The rows are grouped in 4 different ways at once. Each group adds its own fixed numbers to the row, and there is some noise. The rows also spread widely along 15 directions, which tell nothing about the answers.
(in the rows, 128 means zero)
Known rows, each followed by its group in each grouping:
[136 140 141 106 149  96  89 117 154 135 132 111 146 131 116 154 137 168
 145 126  90 163 132 133 150 146 136 122 156 112 154 141 146 126 113 107
 138 142 131 120 132]  P (0) (2) Z
[165  78 128 163 152 156  57 173  69  77 130 125 109  93 153 144  65 169
  49 128 197 137 139  98 132 111 206 181 140 122  87 170 119 181 118 153
 146 166 119 160 104]  X (1) (3) Y
[121 149 193  98 158 144 142 130 127 137 188 120 194  86 186 138  80 136
 126 172 128 143 168 125 151 213 110  96 127 179 168 162 108 144 104  89
 110  99  96  61 140]  P (1) (2) J
[203 135  85  83 120  85  42  96 142  70 137 121 141 100 113 157 145 154
 107 125  66 180 128 101 177 135 157 145 187  93 127 189 172 169  83 120
 155 151 146 159 149]  X (0) (3) J
[145 149 182 149 140 153 179 161 131 164 120 104 138 119 117  98 110 101
  99 138 162 120 117 138  82 125 117 122 114 127 140 111 125 127 111 185
 135 150 167 123 123]  N (3) (0) Z
[144 120 120 134 140 104 137  92  77 136 152 129 128 144 124 146 130 191
 129 165 126 147 161 104 185 146 119 130 116 124 156 139  85 131 116 132
 117 118  93 107 100]  W (2) (4) Y
[164 162 111 157 105  64 124 151  96 122 118 126 132 148 106 143 139 108
  90 136 151  95 111  86  87 112 120 175 141  84  84 119 111 148 133 167
 106 117 142 137 105]  W (3) (5) J
[162 116  70 104 114  76 138  96 112 101 144 145 110 103 111 137 147 147
  95 131 115 138 118  94 151 122 162 131 162 138 100 158 167 133  91 146
 163  99 157 135 133]  N (2) (1) Y
[191 132 144 106 135 145 165  94  99 110 165 129 177  98 109 125 134 127
  82 152 131 147 136 138 158 133 126 157 105 124 159 160 131 145  90 174
 146 124 156 115 114]  B (3) (4) J
[171 156 106 127 111 151 123 120  67 119 135 137 111 115 136 117 100 167
 133 138 112  95 159 111 129 170 136 153 130 134 111 134 122 155 129 153
 180 128  81 137 110]  B (1) (5) J
[137 188  92 102 130  66 144 113 149 122 139 140 152 125 135 155 138 139
 167 122  54 177 113 114 155 131 121 137 159 115 154 160 129 128  90  94
 127 175 144  89 153]  W (1) (1) Z
[ 98  84 117 129 174 107  75 145 163  88 164 156 146 113 180 119 105  94
 151 131 158 170 112  85 122 139 155  98 131 160 139 160 117 135 127  69
 105 130 103  96 178]  W (0) (0) J
[123 179 123 123 134  55 252 115 159 144 170 117 193 113 137 162 128 121
 105 131 104 164 106 118 115 132  93 133 143 170 164 123 140 119 113  98
  82 139 204  80 138]  X (1) (5) Y
[162 132 123 120 138 146 125 116 118 110 132 122 113 144 101  81 133 130
 151 105 118 122 120 141 105 109 122 140 111 112 139 126 117 133 145 170
 180 159  90 155 125]  X (0) (5) J
[177 191 132 102 146 107 123 111 124 142 136 114 148 155 104 124 118 140
 172 151  64 123 133 134 127 147 122 145 141  91 156 139 141 131 128 122
 143 147  79 126 132]  P (1) (5) Z
[147 100  82 140 103 108  38 135 162  95  88 168 119 117 136 106 130  48
 122  81 138 121 125  94  82 137 122 115 135 111 115 147 153 176 128 121
 129 140 156 134 174]  N (1) (0) J
[ 95 137  93 157 157  96 176 146 169 145 115 119 103 140 116 125 126 138
 159  90 121 145  76 112  80  74 149 108 139 152 124  94 153  95 147 111
 137 175 155 129 151]  N (1) (3) Z
[ 94 132 100 155 101  87 160 126 132 167  99 144 123 143 121 184 140 176
 122  89 127 101 143 133 129 140 130 150 118 133 121 102 149 117 152 111
 152 108 185 102  99]  P (0) (2) Z
[136  74  99 151 121  80 115  74 118 121 131 136 140 165  87 160 161 150
 119  92 137 129 143 124 141 118 116 153  94 125 162 108 128 138 163 130
 129 117 162 140 106]  W (0) (5) J
[101 205 156 153 121  80 133 150 123 146 124  81 111 134 133 158 128 215
 127 141 101 115 143 102 134 166  77 107 165 142 134 108  88 140 127 117
 138 134 114  93  91]  W (2) (5) J
[101 149 100 152 202  69 166 149  93 116 179 135 136 172 145 154 103 187
 182 166 121 180  91  74 138  83 166 153 136 136 132 133  64  96 144  91
  85 175  58 104 124]  W (2) (1) Z
[136 159 119 179 124 134 114 155 113 130  81 139  96 136 132 115 108 151
 111 138 132  89 155 108 132 152  94 123 114 120 128 130 101 163 125 137
 157 138 116  98 107]  B (2) (0) Z
[135 173 147 121 121 101 191 123 122 169 151 107 151 135 120 125 118 123
 151 129 108 115 128 130  89 160 105 131 138 141 144  93 130 115 137 137
 118 131 130 122 124]  W (1) (5) Y
[181 138 114 137 198 104 106 134 131  55 153 131 123 134  87  78 108 104
 106 154 121 136  95  90  90  84 118 120 139 125 123 173 126 155 120 148
 126 151  74 141 145]  P (3) (1) Z
[135 141 140 142 192 120 112 166 166 106 144 126 156 117 151 124  83 122
 112 158 145 154 102 108 122 110 168 119 143 128 145 162 139 139 117  89
 110 153 107  94 154]  P (1) (0) Y
[144 151 134 128 132  67 140 130 136 128 128  94 120 130 107 154 146 175
  89 140 118 143 117 109 142 114 116 128 159 124 122 134 129 131 105 141
 138 126 163 121 110]  X (0) (3) Z
[117 128 143  93 155  77 137  97 157  93 169 110 141 125  87 151 161 183
  97 107 120 132  80 157 135  88 158 140 129 155 145 137 177 105 134 135
 200  91 158 100 111]  B (3) (1) J
[112 155 142 101 121 115 148 105 115 175 155 127 146 135 159 147 133 168
 185 147 104 159 146 123 165 171 132 114 135 138 163 118  94 105 116 113
 131 125  99  91 131]  W (1) (0) J
[182 139  87 158 113 105  85 152 119 136  83 135 100 133 113 140 118 140
 100 155 146  84 134  78 122 124 166 141 156  90  76 124 160 144 128 148
 144  95 128 157 126]  N (0) (0) J
[168 113 100 143 194 196 108 130 142  87 125 171 141 125 147  63  77  91
 153 148 125 144 131 132 165 106 161 123  79 107 182 185 121 150 120 110
 159 180  58 103 164]  W (2) (0) Y
[162  97 100 131 119 102 138 127  81 152 142 137 149 119 132 183 103 150
 103 142 161 140 142  92 118 144 191 176 151 128  98 118 157 126 130 130
  96 108 157 161 122]  X (1) (4) Y
[120 149 138 117 119  99  77 159 136 112 121  98  92 127 102 136 123 176
 126  72 111 114 105 128  60 134 144 145 179 133  88 115 162 137 146 146
 184 149 140 168 113]  X (0) (2) Z
[127 153  94 134 111 105 184 111 121 155 124 131 100 137 116 112 135 146
 165 112  96 112 135 113  99 152  97 110 130 155 128 101 142 115 139 136
 162 132 130 130 130]  N (0) (5) Z
[134 125 138 146 139 120 116 147 150 130 121 120 124 114 122 116 122 117
 122 124 141 135 132 105 106 141 111 101 145 137 117 123 122 139 123 136
 122 134 130 135 141]  P (0) (1) J
[139 156 148  93 140  95 218 141  86 178 195 108 140 120 136 126 120 126
 152 171 141 154  97  96  90 134 169 134 173 142  86 102 109  80 106 165
 100 114 110 138 135]  P (1) (3) Z
[100 178 106 135 147  58 164 171 162  99 160 140 141  98 174 118 122  91
 133 133 120 178  90  67  94 133  96  98 176 151 101 152  86 133  96  93
  71 165 125  76 159]  P (0) (2) Y
[126 134 145 112 163  90  54 144 138  79 156  94 121  99 127 153 123 196
 102 121 107 181 116 103 136 139 150 117 194 138 124 166 133 155  92 117
 145 161 131 135 127]  P (2) (2) Z

New rows, each followed by its group in each grouping:
[152 128  62 127 123 111 190 122 127 149 127 157 109 142 116  90 154  91
 173 130 141 131  90 101 120  80 171 139 124 105  97 104 130  83 125 159
 146 130 116 144 156]  W (0) (5) J
[173 156 157  93 115  92 100 124 123 165 127 108 140 151  89 136 145 123
 133 153 124  88 122 127 108 145 151 144 153  73 106 115 164 111 132 160
 144  62 108 142 119]  P (2) (4) J
[115 126 116 154 156 132 152 151 129 125 135 158 174 121 165 156  97 120
 129 109 147 180 118 129 142 103 159 174 101 109 159 158 102 137 119  97
  97 205 145  79 135]  P (1) (4) Y
[139 127 141 112 127  84  60 109 152 103 127 125 168 133 106 164 129 123
 119  78  92 142 132 152 121 148 118 159 133 110 171 157 162 165 128 108
 140 151 178 117 130]  W (1) (1) Z
[116 100  91 151  86  86 166 118  93 160 115 160 104 139 127 146 144 132
 121 108 166 104 143 108 128 137 132 149 114 131  96 103 114 113 138 150
 135  93 157 118 104]  W (0) (1) Y
[149 128 137 120 126 130 180  94 156 176 120 112 125 133  98  93 162 120
 137 145 134 121 139 141 149 134 101  85 112 128 157 100 136  98 113 163
 156  97 137 119 136]  P (0) (5) J
[112 192 136 128  95 118 152 148 126 145 110 136 120 134 134 117 130 132
 162  85  96 103 124 150  88 154  92 150 122 111 124 115 116 129 140 139
 171 163 119  89 105]  B (0) (4) Y
[162 120 149 148 129 148 167 107  95 166 137 129 178 134 120 137  99 116
 126 143 127 120 175 143 137 179 110 154  92 124 179 115 123 146 139 137
 107 133 143 128 112]  W (2) (5) Y
[140  63 114 137 144 102  79 101 155 111 128 129 140 119 119 135 147 123
 112 119 146 157 141 113 143 142 129 109 126 145 152 126 151 141 124 112
 126 115 160 135 150]  B (0) (5) J
[140 100  79 148 168  90 163 120 131 109 151 162 162 111 155 167 106 138
 101 164 138 152 127  89 183 122 163 138 115 156 136 166 150 129 112  74
 112 109 155  83 143]  B (0) (3) Z
[178 105 109 102 103 152 109  83 101 147 121 150 113 114 132  99 130 115
 135 140 126 127 169 125 159 168 138 112 119 115 146 146 138 142  97 162
 168 111 116 128 139]  N (1) (0) Y
[165 177 119 188 153 142 117 189 151 181  49 100  95 128 127 120  93 150
 126 179 143 102 139  96 138 122 152 107 153  88 111 103 147 123 104 126
 131 149 117 135 143]  W (1) (5) Z
[ 93 113 129 134 123 118 109 138 134 141 127 115 126 124 139 165 134 181
 151  79 131 156 120 140 130 131 173 151 138 131 134 106 138 113 141 116
 168 165 155 132 119]  W (0) (5) J
[140 134 110 100 150  82 102 100  66  72 177 127  89 134 132 135 136 225
 110 152 128 145 124  91 180 106 145 134 136 133 123 188  86 139  94 146
 182 119  70  88  96]  N (1) (4) Z
[132 122 122 163 123  80  87 152 116 115  96 123  75 138 123 103 145 122
  91 132 180 120 125  76 109 103  92 102 133 107  97 136  80 148 101 165
 121 128 124 106 122]  N (1) (4) Z
[151 118 159 129 152  88  17 126 142  70 112  92  95 144  92  95 168 140
  97 111 128 168 111 123 156  85  96 110 138  69 152 170  71 168  86 173
 154 182 114 122 114]  W (2) (3) Z
[148 139 148  88 105 114 138 137 159 161 154 137 204 102 134 134 125  22
 166  90 105 154 117 136  47 185 132 148 160 118 120 112 168 126 130 127
  80 143 181 155 174]  P (0) (2) J
[158 120 123  88  86 146 112  99 105 155 116 160 150 121 134 135 157 106
 156 104 116 137 145 158 157 157 159 171 110  78 138 138 140 122 107 157
 171 125 147 116 131]  B (2) (4) J
[140 160 159 129 195 120  97 170 165 105 119  87  97 145  95  76 119 142
 142 137 122 150  79 126  93  74 139 106 159 109 129 137 120 117 117 153
 159 181  79 143 144]  X (2) (1) Z
[149 114 107 116 150  96 136 130 118 133 149 128 116 141 123 105 138 123
 154 148 145 147  99 106 127 101 176 137 144 106 107 121 125  94 121 145
 136 129  93 141 139]  W (0) (5) Y
[121 127  97 150  70  51 107 121 105 125 114 144 158 113 152 212 129 136
  88  82 106 147 170  96 118 204  86 173 152 138 131 140 131 189 124  97
  91 146 229 114 114]  X (2) (5) Z
[154 179 181 117 131  95 156 140  83 117 171 108 169 139 127 131 123 133
  98 152 146 112 119 133 115 129 109 177 116 111 132 135  77 145 123 169
 129 122 110  89  89]  B (1) (5) J
[189 153 130 130 116  96 126 140 101 189 119 103 133 137 108 152 126 131
 128 182 138 118 136  83 116 141 161 140 176  83  82  92 137 113 119 159
  88  98 116 173 130]  P (1) (3) J
[202 140 151 101 107 131 145 111 151 132 133 108 178 102  93 107 139  60
  99 110 112 140 129 150  95 151 102 145 137 104 148 130 167 156 103 178
 132 145 198 166 145]  X (0) (5) J
[126 189 129 140 107 120 201 143 146 175 114 128 137 115 140 120 108  95
 147 116 100 104 131 127  92 163  89 112 131 144 134 109 138 127 122 124
 132 139 159  96 144]  W (1) (3) Z
[172 146 148 106 158 101 101 113 150 101 153  95 144 135  91 101 142 131
 127 139 104 157 117 114 113 118  92 109 152 117 147 135 113 139 117 153
 118 145 106 150 137]  X (0) (2) J
[146 139 122 140 127  94 208 142 132 188 114 127 160 120 149 168 131 129
  87 169 170 146 118 119 177  97 178 156 126 102 119 123 135  93  94 131
 100 108 186  87 129]  X (1) (3) Y
[128 142 117 123 141  51  91 128 143 101 141 137 130 147 119 139 135 123
 116 136 132 108 109  94 114 119 119 121 143 126 111 145 125 138 139 109
 122  84 102  95 136]  P (1) (1) J
[144 122 116 160 144 115 157 119  98 144 132 182 187 182 139 135 103  71
 143 140 162  74 140 126 118 111 126 182  45  99 151 129  98 130 181 115
  88  99  97  75 122]  N (1) (2) J
[190 134 150 120 104 178 105 155 112 113 124 128 124  73 131  54  99  47
  91 122 163  97 144 113  77 163 111 116 141 122  94 143 121 174  88 203
 148 126 129 156 150]  W (1) (2) J
[122 138  69 153 124  83 173 136  94  90 139 169 114 121 156 139 122 148
  96 129 147 120 123  92 163 109 134 161 107 137 113 170  97 143 109 124
 157 128 140  70 111]  W (0) (5) Z
[145 142 123 121 118  86 116 104 155 170 108 129 142 156 106 133 141 105
 164 142 103  93 141 110 102 168  98  96 131 119 141 101 170 114 152 106
 114  69 119 121 150]  N (2) (4) J
[143 120 114 110 113 105 148 116 118 101 153 143 125 109 119  98 136  82
 113  98 126 130 111 120 102 132 115 130 130 139 118 148 130 145 108 160
 151 131 159 126 140]  W (2) (3) Z
[177 115 141 108 124 183 103 149  45 152 122 128  85 116 147 114  93 178
 120 167 163  99 152 129 165 143 220 169 133  93  82 151 125 122 104 192
 211 107  69 154 101]  X (2) (3) Z
[126 124  65 154 103  72 229 139 102 179 134 165 106 120 157 124 142 101
 129 176 175 136 120  49 118 138 139 111 152 154  65  87 102  89 106 141
  80  81 146 114 142]  B (0) (0) Y
[108 122  87 144  77  97 129 155 148 148  90 176 132  91 188 156 118  83
 104 104 155 121 140 103 129 167 151 137 135 127 100 148 158 141 104 101
 135 115 202  75 148]  N (0) (0) Y
[121  86 144 138 152 106 174 124 151 142 139 131 123 147  86  98 139  88
 115 111 172 103 104 138  74 103 121 110 103 152 125 103 146 104 151 161
 141  89 152 132 134]  P (0) (1) Z
[ 99 147 109 151 117 124 169 123 120 147 122 146 115 136 149 119 124 130
 164  93 110 149 140 115 105 145  84 114 111 154 159 118  85 139 127 127
 129 185 142  96 132]  N (1) (0) Z
[152 116 132 129 187 105  92 131 139  94 158 133 163 120 149 129  90 113
 122 159 128 157 124 100 147 129 143 120 128 132 159 177 126 150 115  86
  99 136 101 100 158]  W (1) (3) Z
[153 120 115 119 143 140 151 100  60 138 157 136 130 149 130 140 104 183
 149 137 123 133 151 129 145 138 159 175 106 133 147 133 111 125 141 144
 158 145  89 136 107]  X (1) (5) Z
[134 152  89 145 129  66  93 159 118 123 120 140  96 162 117 132 120 142
 147 138 143  65 103  74  82 115 156 139 157 112  59 105 136 114 172 120
 134  72  71 136 123]  W (0) (2) J
[ 97 139 171  95 106  82  92 152 142 108 150 105 138 104 142 151 151 132
 107  75 137 152  88 143 110 124 155 150 161 115 112 143 124 133 110 145
 167 143 175 102 117]  W (2) (3) J
